The same things were measured in two ways. Each way mixes the same 13 hidden numbers, adds some noise and spreads widely along 7 directions of its own, which tell nothing about the thing.
In the rows, 128 means zero.
Some things both ways: the first way, then the second way.
[111 160 106  31 161 102 131 144 225 116  90  83 118 137 179 123 184 130
 113  99]
[171 170 122 156  83  77 134  87 119 101  90 153 183 215 129 114 109 122
 183  74 120 143 156  77 167 113 152 179 195]

[111 115 168 127 124 117 115 145 156 138 144 111 153 140 134 139 128 117
  78 129]
[136  98 104 159 145 113 120 153 146 158 146  96 116  70 152 180 144 114
 101 126 117 128  82  58 134 119 116 158  96]

[ 72 116 215 132 114 129 118 109 173 133 147 150 144  71  75  89 153 160
 111 164]
[ 97 123 106 102 111 149 121 148 131 139 115 114 104  97 120 125 121 135
 119 130 128 161 110 134 108 121 138 150  67]

[174 101  91 138 126 123 144 152 120 141 133 141 160 123 167  94  94  94
  88 100]
[140 136 160 161 146 100 130 120 108 142  95 148 167 143 140 135 142  91
 134 111 153  88 189 110 150 121 128  80 138]

[118 121 118 139 104 111 180 100 145 118 142 115 179 165 120 146 160 131
 135 127]
[148 169 124 114 106 146 167  68 127 115 138  94  90 161  96  93  77 219
 190 132 124 160 137 176 107 126 166 183  94]

[115 123 136 106 134  95 155  86 173 111  99 172 112  90 134 106 175 179
 122 134]
[154 154 112 132 149 100 130 128 158 153 156 135 133 150 137  83 139 112
  77 109  93 104  99 100 135 119 142 176 152]

[ 46 135 194  57  91  62 140 152 214 144 148 149 106  99  98 144 191 183
 126 116]
[113 142 131 129 120 116  95 107 123  95 111 123 158 129 172 129 116 155
 158 101  99 172 143  95 107  96 158 138  48]

[119 138 138 149 120 123  93 110 141 142 121 119 143 149 118 143 123 114
  51 112]
[147 104 111 163  89  86 172 139  62 120 104 143  96 148 112 132 118 127
 130 133 169 143 137  99 180 164 118 141 145]

[170 111 132 110 166  97 118  70 112 151  91 108 145 126 118 164 119 128
 107 136]
[112 166 144 100 187 148 113 136 161 144 127 134 171 166 139 120 144  73
 136 123 143 125 184 162 116 125 157 123 113]

[149 101 143  90 127 139 143  84 206 108 107 120 128 145 149 122 179 123
 144  95]
[121 154 169 120 141 107 131 120 144 110 129 123 146 153 120 140 133 125
 148 104 156 143 176 150 134 142 125 173 122]

[170  92 160 121 127 158 116 139 140 104 151 166 131 130 134 133 120  99
 107 113]
[122 130 152 153 142  89 123 130 142 119 121 125 155 105 133 183 141 118
 122 129 123 121 130 108 139 117 124 132 103]

[138 126 120  84 150 119 144 114 181 114 109 109 109 133 150 112 194 118
 101 137]
[135 121 144 106 115  96 167 134 128 155 131 131 123 108  80  85 124 147
  97 120 141 153 135 123 138 173  93 149 106]

[122 114 151 160 139 144 133 108 105 102 119 162 143 112 110  97 146  96
  75 151]
[182 112  74 154 162 102 146 100 192 122 136 112 143 137 130 184 146 113
 108 125 117 172  86  75 145 151 133 145  99]

[ 60 108 155 126 104 129 126 113 115 125 117 163 135 151 121 135 126 100
 102 131]
[132 113 143 150 140 106 152 139 103 119 143 118 150 114 131 170 119 137
 124 135 153 129 108 132 147 154 103 125  90]

[161 122 114 131  85 100 146 106 147 137 115 105 173 151  85 102 149 118
 114 118]
[146 142 163 100 130 140 167 104 116 138 141 113 130 111 131 122 143 136
 161 105 196 110 199 154 151 150 117 100 129]

[175 129  66 134 138  69 216 129 128 136 133 106 147 200 172 179 176 149
  82 116]
[157 125 117 155 157  94 140 100 130 129 127 132 166 148 129 113  82 159
 112 163  62 158 104 109 123 118 135 102  32]

[ 90 114 145 124 139  70 144  93 188 152 128  79 180 120 159  71 166 147
 120  85]
[140 124 163 123 151 101 159 123 107 139 112 148 153 120 127 102 127 119
 125 154 167 148 207 124 155 112 121  52  86]

[151 101 144  95 124 111 142 152 154 151  98  94 132 137 137 124 119 154
 125 116]
[121 144 127 144 142 123  98 120 141 132 124 133 183 169 144 133  83 122
 108 133  47 126  93 122 133  90 142 123  64]

[107 118 152  87 121 125 111 185 114 110 113 140 140 133 157 117  78 140
  99 130]
[136 154 137 109 181 141 143 106 153 167 173  87 162 104 169 132 111 154
 125 159  82 102  97 151 141  79 114  83  56]

[177 142  43  78 189 120 167 130 156  81 132 157 106 168 175 154 182 132
 111  93]
[132 101 131 157 116 111 125 135 144 124  93 148 103 108  87 151 118 129
  81 130 140 145  90 130 113 146 108 133  81]

[107  69 158 150 121 135 151 151 130 100 146 199 129 115 185 101 141  99
  81 129]
[120 138 116 147 159 123  84 101 188 124 113 115  96 130 127 154 130 129
 123 102  70 125 128  74  84 132 184 179 100]

[150 142  40 147 136 165 162 116 136 130 120 136 129 188 184 128 147 107
  53 180]
[119 116 150 150 184 160  77 159 165 145 117 141 167 155 171 196 122  53
 146 104 151 135 104  95 138 144 103 126 116]

[178 105 117 145  57  77 164  78 134  97 157 124 171 159 123 143 135 171
 120 114]
[152 136 123 178 112 113 109 111 107 110  97 147 147 159 158 152 118 115
 146 103 113  96 122 106 129 126 148 141 125]

[158  98 173 116 136 137  93 118 171 172 132 130 131  58  96  91 106 131
 108 112]
[125 116 142  91 169 142 143 104 149 139 159  92 106 110 127 118 106 156
 103 149 129 163 179 138 131 111 122 100  29]

[190 128  96 124 148 130 166 111 163  73 161 181 128 110 156 135 155 186
 117 149]
[154 127 137 181 171  90 130 127 166 158 134 123 199 134 147 182 121 103
 108 144  90 118  72  81 177  79  97  94 113]

[110 125 161 129 160  79 163 137 130 149 126 230  79  90  89 156 169 188
  98 139]
[143 135 121 149 176 134  71 118 231 127 107 129 120 133 155 188 172  60
 126 100 135 156 154  68 116  93 169 152 132]

[161 157  94 133 116 136 123 112 125 136 160 130 129 149  95 160 139 132
  74 155]
[129 141 117 152 121  89 154 160  78 142 129 158 155 142 128  81  89 152
  98 166  81 120  21 136 141 135 113 132  95]

[188 162 121  78 184 146  93 180 177 141 125 123 102 135  70 123 173 114
  82 119]
[ 82 119 122  99 128 134 100 166 153 129  97 153 140  76 124 146 145  99
  85 140 118 147  82 131 105 127 132  97  59]

[105  97 156 141 142 110 157 155 174 150 126 139 150  91 113  78 162 122
 101 101]
[ 88 150 116 116 121 132  89 116 131 106  75 155 134 151 114 108 113 121
 125 116  85 131 153 123  84 111 199 125  87]

[106 109 132  70 164 170 114 179 144 114 162 186 138  69 143 101 105  74
 136 128]
[138 132 140 165 163 109 124 138 171 167 152  94 173  65 138 183 152 122
 100 112 120  83  63  86 120  85 109 136 123]

[125 150 107 126 168 128 131 197 148 145 129 158 130 167 110 125 171  97
  68 106]
[118 153 151  91 166 138 150  92 160 116 129 118 113 106 126 127 124 169
 161 162 131 164 161 148 122 115 163  75  63]

[ 97 124 161  99 100  88 134 111 157 122 111 184 105 126  91 139 170 156
  97 124]
[114 128 139 118 160 151  94 153 156 137 120 114 111  96 170 172 191  68
 133  80 197 109 169 134 100 168 123 161 120]

[159 122 103  85 147  95  98 129 114 115 128 140 116 126 132 150 109 141
 122  97]
[176 166 123 192  97  73 160  92 110 127 105 166 135 197  92  89  87 158
 122 139  67  91  76 119 160 116 160 144 179]

Other things, the second way, with their names:
<236>: [169 137 156 136 109 114 175  87 153 132 110 119 100 102  93 144 148 159
 177 105 196 151 163 113 149 154 121 126 155]
<184>: [133 120 109 144 104 142 115 125 157 142  91 135  78 125 100 120 121 136
 110 130 115 170 100 145 102 140 135 157  67]
<242>: [135 127 148 116 120  97 186 111  74 113 117 135 164 147 107 111 119 143
 141 133 182 153 203 135 176 135 125  66 109]
<51>: [ 93 115 137 139 100 112 111 174 120 153  98 134 143  64 100 146 158  97
  91  90 158  93 113 106 100 134 119 153 134]
<4>: [155 173 158  98 168 144 137  58 172 123 134 124 149 163 136 126  94 152
 189 122 114 118 172 126 134 116 158 102 125]
<534>: [113 121 141 139 185 155 116 152 164 160 146 100 103 102 150 161 143 119
 129 137 146 150 105 131 118 140 117 138  74]
<80>: [124 178 146 142 124 110 120 128 121 139 122 159 155 143 108  90  90 147
 125 134  69  69  67 140  96 114 160 163 141]
<306>: [177 117 126 137 119 122 131  74 135 111  99 151 109 185 108 119  79 128
 129 103 134 134 176 103 136 149 133 133 117]
<253>: [114 110 151 141 128 101 154 166  82 161 119 136 122  73 119 131 123 127
 107 170 150 105 121 129 143 127 101  96  92]
<227>: [146 130 131 144 150 108 194 115 108 163 155 113  92 123  94  95  98 189
  97 178  99 119  82 149 157 155 116  99  85]
<515>: [119 145 165 153 171 156 103 155 173 166 115 134 111 107 129 164 159  82
 143 121 166  91 124 135 108 137 141 139 158]
<415>: [164 144 137 141  84  79 161  90 124  93  88 146 120 160  98 137 124 141
 161 128 158 164 182 136 161 132 133 150 139]
<516>: [ 90 107 124 157 105 168  69 173 119 164  58 149 129 109 124 172 131  54
 122  83 144  72 108 108 103 147 127 128 135]
<25>: [120 135 112  65 179 166 110 127 172 142 152 140 105 142 130  69 115 112
  72 119 114 135 128 135  92 143 157 127  79]
<326>: [133 116 120 167 155  94  98 177 128 155 103 170 184 145 139 166 120  36
 107 138 113  96 112  64 143 123 130 138 151]
<482>: [147  60  75 150 136 136 132 133 128 155 114 108  99 105 112 168 123 101
  79 110 144 140 129  71 125 177 116 123  68]
<261>: [139 112 100 182  78 106 133 132  99 138  74 150 148 165  90 124  90 132
 106 121  94 149  71 123 139 148 117 138  87]
<493>: [ 95 117 123  96 108 156 116  93 118  89 108 124 128 141  85 131  65 168
 130 115 104 161 167 128  95 128 184 111  39]
<89>: [145 134 143 128 160 153 106 114 157 139 123 126 120 170 139 139 114  94
 148 102 156 133 176 129 124 140 131 156 118]
<220>: [114 128 141 136 108 128 139 111 106 137  89 128 142 123  80 127  85 157
 133 146 115 129 145 156 108 116 138  99  58]
<99>: [150 116 162 147 200 129 150 129 152 193 147 106 100  86 135 126 156 121
 104 128 164  90 144 122 124 167  91 100 102]
<56>: [136 166 142 118 176  83 141 147 144 139 149 149 232 140 170 130 165  72
 109 129 124 100 114 110 171 104 120  95 154]
<149>: [165 104 108 195 141 123 131 103 135 134 123 116 118 155 123 139  89 157
  96 145  93 159  92 126 123 117 128 121  37]
<225>: [ 88 124 140  89 145 185  92 129 159 122 107 114  50 133 136 140 140 104
 122 100 177 149 190 165 108 138 141 141  83]
<72>: [155 155 128 132 133  84 186 111  72 144 149 123 209 171 116 100  61 160
 147 166  96 101 114 134 171  97 118 114 120]
<470>: [123 124 141 163  74 112 127 105  95  92  50 150 162 205  89 171  78 121
 175 107 140 168 165 134 170 136 126 127 118]
<170>: [ 95 122 123 105 101 116 110 145 121 102  77 176 124 149  93 114 121  93
  97 118 142 154 159 127 121 144 153 125 108]
<421>: [102 151 121 145 151 142  80 123 131 120 119 145 148 207 166 105  85 118
  88 126  43 129  90 137 141  81 161 112  69]
<333>: [149 120 106 164 122 136  95 118 142 138  81 136 126 169 123 160 105  86
 152 100 122 129 147  97 112 147 142 179 121]
<406>: [113 144 159 141 139 130 123 153 138 168 104 141 133 102 102 123 134 107
 115 144 135  92 122 167  99 125 125 125 107]
<265>: [154 124 114 123 159 124 110  80 208 106 129 127  85 143 127 153 118 137
  98 121  89 157 119  93 128 133 150 141  89]
<287>: [136 123 138 189 152  80 129 161 116 135 153 133 143 104 147 180 147 101
 101 123 125  66  77  65 150 132 136 158 175]
<411>: [103 154 148  89 107 157 181 134  83 184 122 114  76 126  56  51  99 156
 130 148 168  90 181 205 123 135 138 129 140]
<92>: [151 113 158 151 111 100 174 125 124 141 103 117 147  97  76 163 137 134
 136 133 207 152 165 158 139 141  79 120  99]
<251>: [158 167 168 100 202 142 159  93 196 144 167  95 111 148 127 147 127 135
 182 153 170 152 188 159 147 122 128 145 130]
<507>: [163 145 120 189 132 121 106  97 158 142  89 146 124 193 130 137  96 111
 163 124  90 141 128  72 150  89 168 145 153]
<194>: [108 107 131 136 122 178  47 138 166 125  93 125  72 128 149 145 131  95
 129  66 150 168 159 117  68 140 142 199  63]
<41>: [154 175 163 106 208 166 145  99 189 177 156 103 189 158 154 152 131  95
 195 128 145 109 170 141 162 116 124  88 144]
<438>: [142 152 139 132 183 103 135 105 121 123 141 139 160 161 165 119 130 119
 110 122 100  72 135 125 140 150 140  97 113]
<353>: [133 138  92 136  88 104  92 134 146 114  93 157  94 144 123 117 104 121
 105 112  81 130  62  99 102 126 141 229 131]
<113>: [130 137 122 150 138 131  84 129 135 124  97 153 136 203 141 123 111  74
 129  93 119 131 162 102 126 128 160 171 137]
<420>: [132 128 124 145 104  80 181 162  97 146 131 146 148 100  87 112 122 146
  79 166 129 120  46 145 155 131  99 119 120]
<457>: [152 132  94 194  87 116 103 105 126 129  54 164 179 184 107 153  87 101
 135 108  67 110  91  85 137 106 163 116 132]
<217>: [162 135 135 165 170 102 179 153 159 205 169  83 119  73 122 148 160 133
 141 153 161 126  84  91 153 123  96 168 156]
<537>: [133 127 142 106  96 101 178 148 125 161 116 130 109 100  53 101 153 118
  86 114 201 116 153 168 135 171  86 163 155]

Some of these things the first way, each followed by its name:
[111 100 113 169 113 133 128  98 140  80 131 109 193 168 193  71 132 114
  99 103] | <227>
[133  95 134  95 155 105 139 118 128 100 159 193 137  78 138 133 127 151
 137 145] | <220>
[146 131 113 133 150 121 126 171 153 185 147 163 112  96 133 109 123 154
  87 139] | <507>
[147  96 157 118 121 117 112 116 130  82 128 135 104 111 134 116 134 136
  79  92] | <265>
[156 103 126 133 115  79 171 138 114 174 122 112 127 140 112 166 130 149
  75 133] | <333>
[193 154  62  98 179 154 148 235 173 179  84  91 120 207 149  90 163 103
  93  93] | <184>
[136 105 123 128 136 117 139 101 153 169  93 112 136 121 165 108 119 133
  98 120] | <113>
[120  98 143 168 151 110 153 123 141 198 109  88 159 149 136 115 134 111
  65 133] | <326>
[184 129 113 160 130 141 140  74 117  97 148  72 184 162  95 142 141 116
 117 122] | <420>
[130  75 120 168  71  79 163  56 127  92 179 155 162 102 155  98 147 156
 104 128] | <99>
[165 108 144 159 118 150 101 124 119 143 181 153 150 118 116 124  97 108
  76 142] | <253>
[ 87 104 116 169 128  57 187 136  99 162  94 110 157 143 120 146 145 121
  43 122] | <482>
[107 106 155  61 163 125  59 211  92 163 119 141 115  49 126  83  52  97
 106 139] | <457>
[138 102 112 102 125 118 139 101 122 104 157 145 146 129 148 135 131 114
 131 139] | <80>
[ 69  91 183  84 140 109 105 159  61 134 134 127 129  86 114 172  71  71
 103 131] | <51>
[212 131  35 219 134 139 225  64  96 133 109 138 167 151 130 100 162 110
  59 175] | <25>
[124  96 154 145  91 138 122 138 138 160  99 109 139 100 130  85  72 169
 107 100] | <421>
[174 103 151 134 141 144  88  85 122 155 134  66 155 146 113 153 100  95
  99 110] | <251>
[108  91 121 112 109  79 147 107 120 138 116 141 110  83 145 100 123 145
  89 110] | <306>
[ 64  88 133 120 158 116 158 143 127 144  97 130 167 122 146  99 128  71
 108 123] | <493>
[119 136 151 119 145 150 116 123 143 129  95 141 131 110 111  83 139 105
  96 146] | <56>
[118 147 124  90 198 118 127 113 157 121  95 225  68  88 116 133 186 153
  80 144] | <170>
